The same things were measured in two ways. Each way mixes the same 11 hidden numbers, adds some noise and spreads widely along 7 directions of its own, which tell nothing about the thing.
Some things both ways: the first way, then the second way.
[191,-25,-152,-189,69,82,-188,-61,-143,-110,225,91,102,-16,-2,42,-31,96,25,-148,89,223,-145,33,-22,39,-212,-49]
[3,-139,73,-286,-5,76,-116,275,47,-204,131,122,-134,-96,-92,-161,-142,-356,94]

[-23,30,179,51,98,-153,359,18,-24,-49,74,-143,152,177,51,40,-89,-47,94,-16,-70,215,234,164,69,161,-25,-432]
[77,-115,-144,-162,-239,-25,-46,385,-12,-73,340,233,-83,94,27,-187,-60,-187,66]

[194,-188,-349,54,161,9,41,-304,58,212,-133,-201,175,-73,31,-154,-59,-36,165,-212,13,100,-367,-87,182,20,-48,16]
[69,-81,5,-182,-78,240,-50,277,-30,-225,62,-29,-172,117,-139,-260,44,-141,-20]

[102,24,65,-17,27,139,7,-38,245,97,-215,-195,152,-35,-112,-182,120,-234,27,68,110,-38,172,-88,86,34,178,69]
[-14,22,127,7,198,-101,6,108,71,-64,-24,-183,176,-190,206,52,-126,-268,313]

[104,-110,15,-56,-48,68,-453,31,142,103,33,-54,-20,-165,-198,-226,74,-69,-136,182,80,-17,-105,-145,-58,-20,79,382]
[154,81,35,75,12,23,-39,-167,193,244,-142,-228,-2,322,139,4,-98,45,139]

[45,19,-283,-3,39,-75,188,-160,301,208,-239,-163,6,33,14,-105,-82,-217,70,122,-104,62,-44,46,146,9,96,68]
[71,-204,246,-112,-282,-212,-98,-85,190,305,12,74,111,-98,220,80,-177,-222,181]

[-161,240,275,54,-235,135,99,48,209,37,-33,-170,-37,-140,-103,42,141,137,-136,190,-264,-82,1,-58,-29,-206,373,67]
[-13,-99,148,75,-134,-173,114,-214,252,135,-12,-167,-162,124,36,-289,-35,23,0]

[85,29,105,56,188,38,-50,78,-361,-5,268,-248,187,15,-82,-94,113,206,-77,-26,-217,10,-222,-39,-112,-20,-69,-3]
[271,27,108,-115,62,31,37,270,-100,27,43,28,7,21,-20,91,57,-156,-135]

[4,139,-47,-1,-367,-51,-236,-131,135,155,29,277,-196,46,131,26,23,66,-109,124,24,-83,-39,-123,-95,-93,144,-24]
[135,-80,63,-72,-246,-161,114,135,47,-33,321,111,-74,30,-29,-125,5,-38,5]

[226,-199,110,-114,309,-68,-134,27,-186,-209,-98,24,168,-121,-166,-86,140,-12,78,-184,181,48,43,8,-10,118,-133,168]
[-15,264,48,105,-160,78,151,-322,-37,135,-356,-263,-93,275,108,253,-22,187,229]

[-162,-19,-232,166,219,54,201,58,-205,92,-121,-298,97,-18,59,-50,50,-151,-15,180,-198,-291,-68,-90,-22,67,-168,28]
[220,36,80,-65,123,-7,272,446,390,-237,64,-96,9,234,57,170,44,-395,182]

[188,-97,20,-176,-106,133,-420,64,79,-109,-73,85,54,-59,-201,-62,-19,63,-109,-41,236,-45,-101,-131,32,-142,128,314]
[194,-43,58,-74,-142,21,32,95,-56,-28,-5,85,-46,16,5,-214,-82,-97,-96]

[-46,7,80,35,-126,102,15,-96,-126,-105,184,-51,-223,35,-78,88,-167,135,11,-261,-18,97,-73,69,-69,-37,-54,-152]
[30,-15,124,-92,45,-2,-161,-121,7,83,-148,73,40,-42,-47,-27,-74,18,-26]

[-92,202,280,76,-228,-73,48,109,-28,-61,120,-73,-241,-14,-31,4,-109,66,-176,187,-188,-75,278,113,-166,-5,157,-91]
[237,67,-35,-115,112,219,-108,233,-177,76,-90,252,78,-42,-104,220,121,-14,-172]

[-82,256,242,22,-192,-149,67,-16,-22,247,299,-50,-56,146,129,24,-29,281,-128,229,-367,86,52,135,-133,-87,146,-136]
[201,-15,94,-96,258,30,-277,108,-154,-1,54,206,261,-120,-32,104,-233,-173,-89]

[-370,11,118,203,-36,-261,74,165,-213,157,222,113,-296,49,112,44,52,-16,-44,200,-259,-26,-4,67,-242,72,-141,-38]
[148,145,33,168,108,-64,-1,151,-115,313,244,-14,69,25,55,146,126,105,-150]

[-107,221,-141,-56,-33,-71,115,-166,359,3,-139,90,17,133,94,70,-132,81,13,-99,81,-61,208,104,288,-94,96,-3]
[183,54,273,-193,-10,-129,203,162,101,-20,78,33,12,-162,17,153,-100,-118,107]

[60,184,172,125,-275,39,196,154,-42,138,-60,-194,-7,-39,121,-58,9,-81,-29,238,-253,-21,102,-132,-202,-4,242,-236]
[-201,-2,-121,-17,-140,7,95,11,-93,-49,-66,65,-187,-78,52,-301,-101,-43,81]

[-202,92,346,-11,16,136,200,-162,223,-81,-39,-225,160,55,-184,81,167,129,34,-45,-50,8,55,3,144,-106,259,-213]
[-32,98,63,331,118,122,-139,-103,-94,9,-269,43,26,78,-142,-89,197,89,-172]

[112,-71,293,-44,-77,109,-64,142,-97,-182,-72,-137,30,-50,-204,5,55,21,-54,56,-30,4,-7,-108,-135,-32,131,31]
[245,104,-22,-94,72,241,-41,190,-65,-237,-291,-11,49,-24,64,-52,-48,-328,21]

[-227,73,83,137,-298,86,-87,17,-147,-175,186,138,-422,-74,-31,168,-23,49,-104,-37,-59,-63,-68,-63,-234,-24,-56,-137]
[20,99,151,42,-13,-119,113,-70,38,415,108,-172,-72,-171,61,125,134,140,-16]

[37,-49,107,-66,-264,236,-265,-184,137,-173,-40,110,-156,-120,-132,146,84,80,-39,-93,143,6,-112,-209,-67,-48,22,16]
[408,-228,210,-10,126,83,-147,389,-81,44,268,56,244,-271,-97,-90,126,-385,-241]

[36,-30,-221,42,-51,-31,-44,52,-107,171,-29,7,-197,26,41,-102,-114,-231,-48,113,-21,-64,19,55,-121,51,-91,132]
[-21,-89,-86,-111,-50,0,-103,82,-78,136,84,121,-33,-6,12,20,41,30,4]

[213,-10,-166,-46,29,-206,-208,18,-111,211,-34,203,-98,-102,156,-148,95,-38,79,38,-63,78,-108,-90,-208,62,-111,254]
[340,101,-123,-317,37,168,141,420,-179,-193,207,-204,-41,164,45,131,-55,-254,51]

[24,44,32,-38,-321,115,-183,-78,-119,-96,97,206,-188,10,61,145,-163,261,-27,-258,118,-39,-80,-62,-77,-138,25,-118]
[72,250,220,-21,-21,-12,220,-43,-338,182,-79,-35,-9,-154,11,247,-54,165,-25]

[-133,-114,-91,117,53,-309,-10,151,-215,76,-62,230,-267,-132,81,42,-16,-61,-134,182,-129,-188,79,161,-120,72,-210,375]
[170,91,166,43,-108,129,109,40,-68,138,-92,31,-57,107,-137,265,274,210,-125]

[159,168,-220,69,-204,35,-320,-217,91,281,115,119,-64,23,152,-112,129,64,-133,83,-51,-71,-194,-219,-66,-41,-12,143]
[-52,-165,-103,54,235,240,-174,-80,-186,152,54,-14,-93,-118,-325,-263,214,222,-309]

[85,39,137,51,63,-58,-66,-61,-278,202,387,-39,92,-112,111,-38,236,188,-26,74,-278,199,-188,-3,-221,98,-163,-67]
[30,-14,392,-52,-347,-397,129,-40,345,-37,174,-112,-194,308,61,-66,-85,-137,348]

[100,-218,203,-31,293,-3,-171,133,-373,-295,-23,-30,197,-61,-182,-71,96,38,-5,-175,241,-155,117,-25,-32,111,-148,44]
[-7,-20,-16,191,92,-127,58,-27,57,97,253,-16,266,-37,148,48,-272,-20,72]

[-186,-253,174,36,-328,125,-254,140,-338,-130,153,210,-224,-104,-130,190,-70,110,-160,11,125,-162,-207,-47,-211,-129,7,-61]
[96,143,-76,157,-51,-22,152,155,1,-32,215,-118,10,278,103,86,-50,29,77]

Other things, the second way, with their names:
(342): [-43,47,172,78,-226,12,-69,57,-71,-173,-149,287,-215,-264,-185,-283,259,-59,-172]
(294): [-185,-185,-61,41,-113,39,-83,96,-82,130,107,251,-130,137,-120,-178,44,118,-100]
(703): [133,-33,-200,-80,173,342,-276,-102,-199,-74,-396,127,146,286,-172,99,42,87,-210]
(678): [30,162,330,-6,-401,-146,79,20,-123,141,-287,81,-286,50,57,-3,214,-54,73]
(195): [50,201,274,-62,-156,-313,182,-152,44,117,96,-141,-8,-212,256,43,-337,-96,243]
(602): [-30,95,89,-96,-200,-199,-118,2,85,-166,10,137,-84,-167,89,-103,-74,-129,145]
(281): [-101,28,-184,-102,-67,3,19,254,-244,19,595,-231,-349,26,2,-509,-94,92,52]
(347): [131,-373,262,56,-296,-256,-157,-2,-5,189,158,345,157,-287,54,-219,-34,-234,-170]
(8): [-246,-86,8,139,-133,-22,-95,-350,157,119,-366,189,-181,-125,-99,-381,104,146,-122]
(21): [-84,-32,124,86,-362,-240,185,-72,234,42,-92,144,-170,138,72,-86,98,63,-10]
(373): [18,-196,-91,34,116,-28,-133,72,55,255,420,99,54,-180,-77,-307,-25,124,-268]
(488): [102,-50,104,44,-96,145,69,365,-293,107,105,56,-188,-291,-60,-319,215,-130,-229]
(179): [115,37,137,-247,148,150,65,398,-123,-103,-48,117,-122,-272,-117,-142,-2,-288,-39]
(566): [-57,14,-134,-191,-62,22,101,154,-213,8,80,-67,-48,-190,137,142,56,-47,68]
(601): [-93,257,417,210,-225,-61,-89,-137,-219,4,-196,36,-180,-404,-17,-254,58,35,27]
(250): [201,-77,-84,-23,407,-92,152,117,230,222,124,-231,305,65,230,245,-176,-200,64]
(106): [205,94,-73,-107,-161,5,158,332,-27,-203,242,-20,-76,363,36,100,-23,-117,-9]
(78): [208,124,-306,-301,-12,155,143,415,45,-141,63,-214,-185,334,134,124,135,-212,160]
(449): [-100,-105,19,0,249,-66,-263,97,74,-51,260,128,49,-154,-123,-295,-29,-16,-118]
(457): [-107,-63,-106,69,179,-19,-149,9,93,36,-43,16,-2,124,9,-175,4,45,46]
(378): [59,160,98,-85,-30,112,54,218,-250,-259,247,-1,-170,-24,-219,-80,10,-13,-28]
(444): [-290,-185,-61,56,-96,109,-154,-259,34,40,-157,110,-157,18,-176,-291,38,237,-14]
(217): [-67,83,241,181,3,-42,-49,109,-35,19,-108,156,-122,-128,-126,-121,218,-37,-95]
(287): [-12,-42,165,-77,32,-7,206,249,-140,99,268,-175,-142,-209,-42,-60,101,-52,-41]
(524): [-140,110,7,84,78,-84,-41,-183,96,-71,-178,-45,62,-180,84,29,-53,-61,202]
(465): [-189,46,1,87,-50,131,35,33,-113,226,9,10,-168,-124,-26,-132,40,119,20]
(241): [2,101,99,257,-175,-88,-30,-89,70,290,-162,104,39,292,120,137,-39,-21,122]
(595): [27,215,61,-146,-235,-206,296,94,-63,-138,288,-257,-190,119,179,36,-180,33,282]
(637): [-89,39,-9,46,-7,-8,-59,-195,-52,65,45,-31,91,-60,97,-33,-319,76,133]
(331): [-65,231,166,83,-214,-304,287,-111,24,117,40,-188,-200,105,209,-25,-152,50,203]
(155): [254,178,-124,-87,138,152,208,-15,99,-296,-365,-341,126,220,186,217,-116,-234,205]
(718): [-1,-217,30,18,-65,40,-88,339,-26,-265,-31,535,4,-26,-204,-281,90,-161,-242]
(364): [150,-117,95,11,-233,-39,14,248,-206,425,322,315,89,-284,42,1,28,-21,-273]
(670): [32,119,28,45,292,201,11,273,-276,-185,-171,109,60,-75,-209,237,277,2,-175]
(196): [115,-97,119,199,-57,-57,136,-14,197,335,-164,91,85,386,1,120,63,98,-47]
(204): [-27,5,113,-127,304,129,-161,50,19,-147,-169,15,30,-341,-66,-244,-204,-285,62]
(405): [185,-322,-271,-37,-55,234,-15,345,240,-303,42,4,39,526,-44,-189,99,-292,-86]
(560): [-33,-175,-110,-167,-1,-78,-35,-132,110,236,-51,-143,112,-117,230,89,-46,-38,117]
(152): [77,117,212,-9,-34,-31,185,-16,90,117,-323,-69,-107,131,58,131,90,-31,56]
(251): [-44,-7,125,-201,-235,6,128,-88,106,141,-150,-67,-258,-50,4,22,57,24,153]
(248): [241,39,29,20,176,76,71,296,-15,48,259,37,97,-2,-54,29,-77,-166,-142]
(261): [72,-9,99,-89,-103,117,109,114,133,30,-299,210,-117,82,-60,-59,13,-57,13]
(125): [-32,124,-87,-74,-146,13,52,177,33,-126,64,134,-327,279,-102,-138,70,64,-16]
(93): [-222,78,56,214,-77,77,-81,30,-178,71,-60,118,-229,4,-105,-363,55,152,-40]
(317): [144,-140,232,27,-273,-110,-24,21,22,274,17,264,-39,138,-58,-53,6,-24,-98]
(136): [134,-204,-184,92,92,218,-327,-108,-54,247,-211,60,302,126,80,78,6,-27,-122]
(9): [281,86,99,-115,-20,-138,93,294,-25,-61,68,-105,197,-35,354,181,-253,-532,207]
(297): [72,82,26,-15,-65,-141,161,13,26,179,365,-83,-76,185,-8,101,-47,231,83]
(15): [-35,-6,174,62,-236,-192,163,58,131,119,103,150,-213,-122,-61,-205,127,16,-4]
(375): [51,193,-134,83,381,200,133,-24,-56,-31,-185,-243,32,270,-67,192,75,78,-53]
(165): [110,-244,93,24,143,-61,75,146,223,177,38,67,168,-89,37,-67,-57,-243,-40]
(16): [0,-43,97,-147,106,-28,188,306,-150,13,328,-109,-45,-456,58,-207,-158,-179,75]
(10): [0,9,39,218,-37,54,-56,11,75,157,-22,72,-7,131,-29,-149,30,95,4]
(672): [299,302,161,92,158,196,107,255,-29,-6,-179,-193,-79,-21,-30,204,332,-108,-58]
(428): [-76,59,77,160,-180,-33,86,-240,199,-135,-337,-142,-136,265,53,-209,-32,-50,190]
(293): [25,99,24,-31,-163,-179,98,222,-131,191,344,116,-142,-249,124,-219,-40,18,-6]
(427): [9,56,119,-123,-50,-15,-24,237,-2,-318,87,143,-23,-211,-15,4,-62,-300,48]
(617): [55,-100,-27,160,-345,160,-59,-42,-5,160,-302,282,-96,264,-79,-93,200,77,-250]
(638): [-440,33,130,413,-182,-100,-226,-559,-100,243,-187,46,-111,-207,-7,-305,-61,301,14]
(344): [-12,132,437,59,-213,-247,68,32,-263,368,307,11,-195,-498,55,-202,-126,-15,66]
(198): [155,50,63,-52,-10,124,26,177,-61,88,75,-99,-220,141,-102,-141,133,43,-58]
(111): [172,-62,48,13,217,148,18,149,-5,-60,-70,107,204,-193,-18,-107,-178,-230,-175]
(366): [-103,-163,-15,55,-186,-70,51,-143,-6,128,-143,38,-24,52,83,-199,-82,-24,70]
(403): [-113,265,292,167,-82,-303,306,92,12,73,210,10,-74,-338,149,-46,-152,-33,184]
(706): [-105,-108,282,189,-428,-366,95,7,12,214,188,373,49,-425,162,-227,-115,-154,-68]
(484): [94,115,95,-9,339,-22,91,149,-128,145,63,-109,174,-174,107,151,-191,-105,50]

Some of these things the first way, each followed by its name:
[172,-89,60,31,-140,-74,-349,34,-160,266,401,147,85,-46,81,-143,108,125,-38,23,-19,279,-315,-121,-165,19,-31,-46] | (281)
[2,-177,25,-5,54,283,141,27,46,-174,-260,-318,226,-28,-227,69,-34,-75,-3,-56,68,-92,-115,-111,174,-81,82,1] | (488)
[-14,41,131,-33,222,-176,-1,52,-41,-90,-2,80,79,31,-78,-27,252,-18,28,32,-36,51,54,15,-39,65,-27,73] | (342)
[-224,136,-127,51,65,-77,276,107,187,174,-166,-114,-16,21,67,4,-28,-116,14,174,-212,-57,90,90,101,-57,45,181] | (152)
[193,81,333,-89,152,13,-3,50,-115,-218,221,-83,393,177,-136,49,230,192,-72,-39,-32,215,-24,-12,33,16,33,-208] | (347)
[105,-99,-306,-27,218,-213,-282,-20,-119,293,-103,47,-100,36,-55,-326,149,-233,-3,181,-23,-146,-216,-57,-160,22,-38,411] | (602)
[-133,-29,-192,-27,-66,-81,-23,46,76,-11,-170,182,8,94,57,52,7,-99,73,55,88,-62,-150,-137,31,-80,82,-94] | (706)
[-180,160,31,70,129,-14,360,61,231,-62,-367,-257,-52,83,-96,-24,14,-232,26,123,-132,-192,305,48,100,10,129,92] | (8)
[-58,-98,79,41,76,103,-154,239,-427,-266,260,1,53,-35,-222,18,57,90,-122,-133,59,-52,-249,-15,-101,-77,-52,-37] | (21)
[8,-167,162,153,1,74,78,125,-486,-341,120,-239,-33,-99,-151,61,-147,120,-67,-134,-82,-85,-131,-32,-157,47,-80,-287] | (364)
[-73,-31,-16,66,139,-100,126,265,-328,26,158,-11,140,166,88,38,-59,-10,-59,68,-79,-13,49,109,-23,56,-204,-64] | (718)
[143,0,-247,-134,49,53,-228,-172,182,192,193,51,196,121,3,-120,104,-7,137,-126,92,368,-392,-151,85,-36,-10,-60] | (678)
[-11,-92,69,56,-197,105,-131,-18,134,183,65,-126,53,-168,-68,-138,-32,-23,-27,75,19,69,-144,-106,12,-61,216,-54] | (93)
[-278,158,231,11,99,5,229,-139,331,-87,-4,-145,208,217,-118,148,185,105,-37,98,-108,14,68,17,240,-59,142,-182] | (672)
[-341,21,-14,13,-218,63,100,42,-111,-13,167,51,-256,120,-3,204,-226,81,-53,1,-75,-48,-58,150,-56,-137,-7,-185] | (125)
[-76,192,403,-118,-182,207,118,-138,114,-308,3,-127,24,83,-181,184,-27,305,7,-222,19,12,118,19,59,-188,318,-337] | (195)
[-88,-94,-106,-62,182,67,-192,27,-109,-26,60,42,12,-38,-95,-31,140,-73,17,-13,94,-31,-105,-52,-49,34,-203,167] | (217)
[431,68,92,57,78,-46,-161,133,-248,97,224,-83,367,10,95,-234,245,12,-15,46,-75,210,-130,-239,-160,145,-32,-134] | (366)
[-221,16,144,113,70,-22,190,20,-164,-119,84,-89,149,153,50,112,7,134,44,-92,-21,-73,22,-51,48,23,-43,-395] | (403)
[-18,-30,281,19,112,-169,83,-175,146,75,72,-80,254,86,-89,-11,233,192,49,8,-126,201,-166,-20,119,-22,173,-158] | (601)
[174,-26,-5,-84,-264,195,-474,4,-147,-24,276,77,-74,-160,-48,-32,-32,153,-156,34,50,49,-207,-165,-201,-50,-39,62] | (317)
[36,200,13,78,-13,-77,-114,74,-149,205,57,18,-62,-183,85,-214,217,-16,-71,155,-159,-171,41,-41,-210,-18,109,173] | (670)
[30,76,112,-71,-243,-91,-63,-45,299,146,-231,60,-53,-93,-21,-76,-42,3,-88,200,9,-126,194,47,45,-132,366,158] | (637)
[34,41,25,89,16,-26,35,152,-171,22,-37,-27,-69,-359,24,-86,124,-26,-9,13,-158,-51,-3,-10,-146,11,8,210] | (287)
[-251,50,-24,123,-129,75,212,-138,-39,21,-122,-188,-129,8,99,142,-127,121,21,32,-200,-240,-36,-84,-29,-59,19,-201] | (248)
[-165,-118,-247,-21,142,33,386,-55,307,66,-422,-130,197,112,-43,99,-79,-247,116,23,65,-56,2,84,361,-63,58,50] | (405)
[-45,-116,-1,-96,320,-53,105,-40,67,-27,-50,-147,258,100,-54,-37,59,-123,150,19,74,130,102,27,121,157,-143,-118] | (241)
[-40,58,282,138,-173,-285,124,212,-10,123,222,100,-77,108,72,36,47,-46,-113,281,-245,268,84,94,-148,100,51,-157] | (136)
[-79,71,233,-23,-40,52,-22,149,-132,-21,137,-48,103,-13,-74,9,118,168,-40,25,-104,3,-77,-32,-87,-124,152,-51] | (331)
[-140,147,66,171,172,28,220,171,-262,-106,225,-162,163,298,95,74,10,46,-18,-90,-99,-5,87,-39,11,98,-233,-296] | (250)
[17,27,8,-79,191,-148,127,-78,289,122,-192,79,244,141,91,2,210,-99,183,14,39,182,82,-64,154,82,-17,3] | (428)
[-77,-37,260,-29,-378,294,30,139,-198,-132,7,-128,-192,-84,-148,160,-57,35,-31,65,-123,-10,-148,-122,-298,-153,197,-217] | (9)
[185,-50,-87,159,-92,40,-81,175,-270,130,-100,-117,-11,-158,105,-131,-13,-103,-103,155,-114,-203,-40,-186,-192,61,-65,164] | (16)
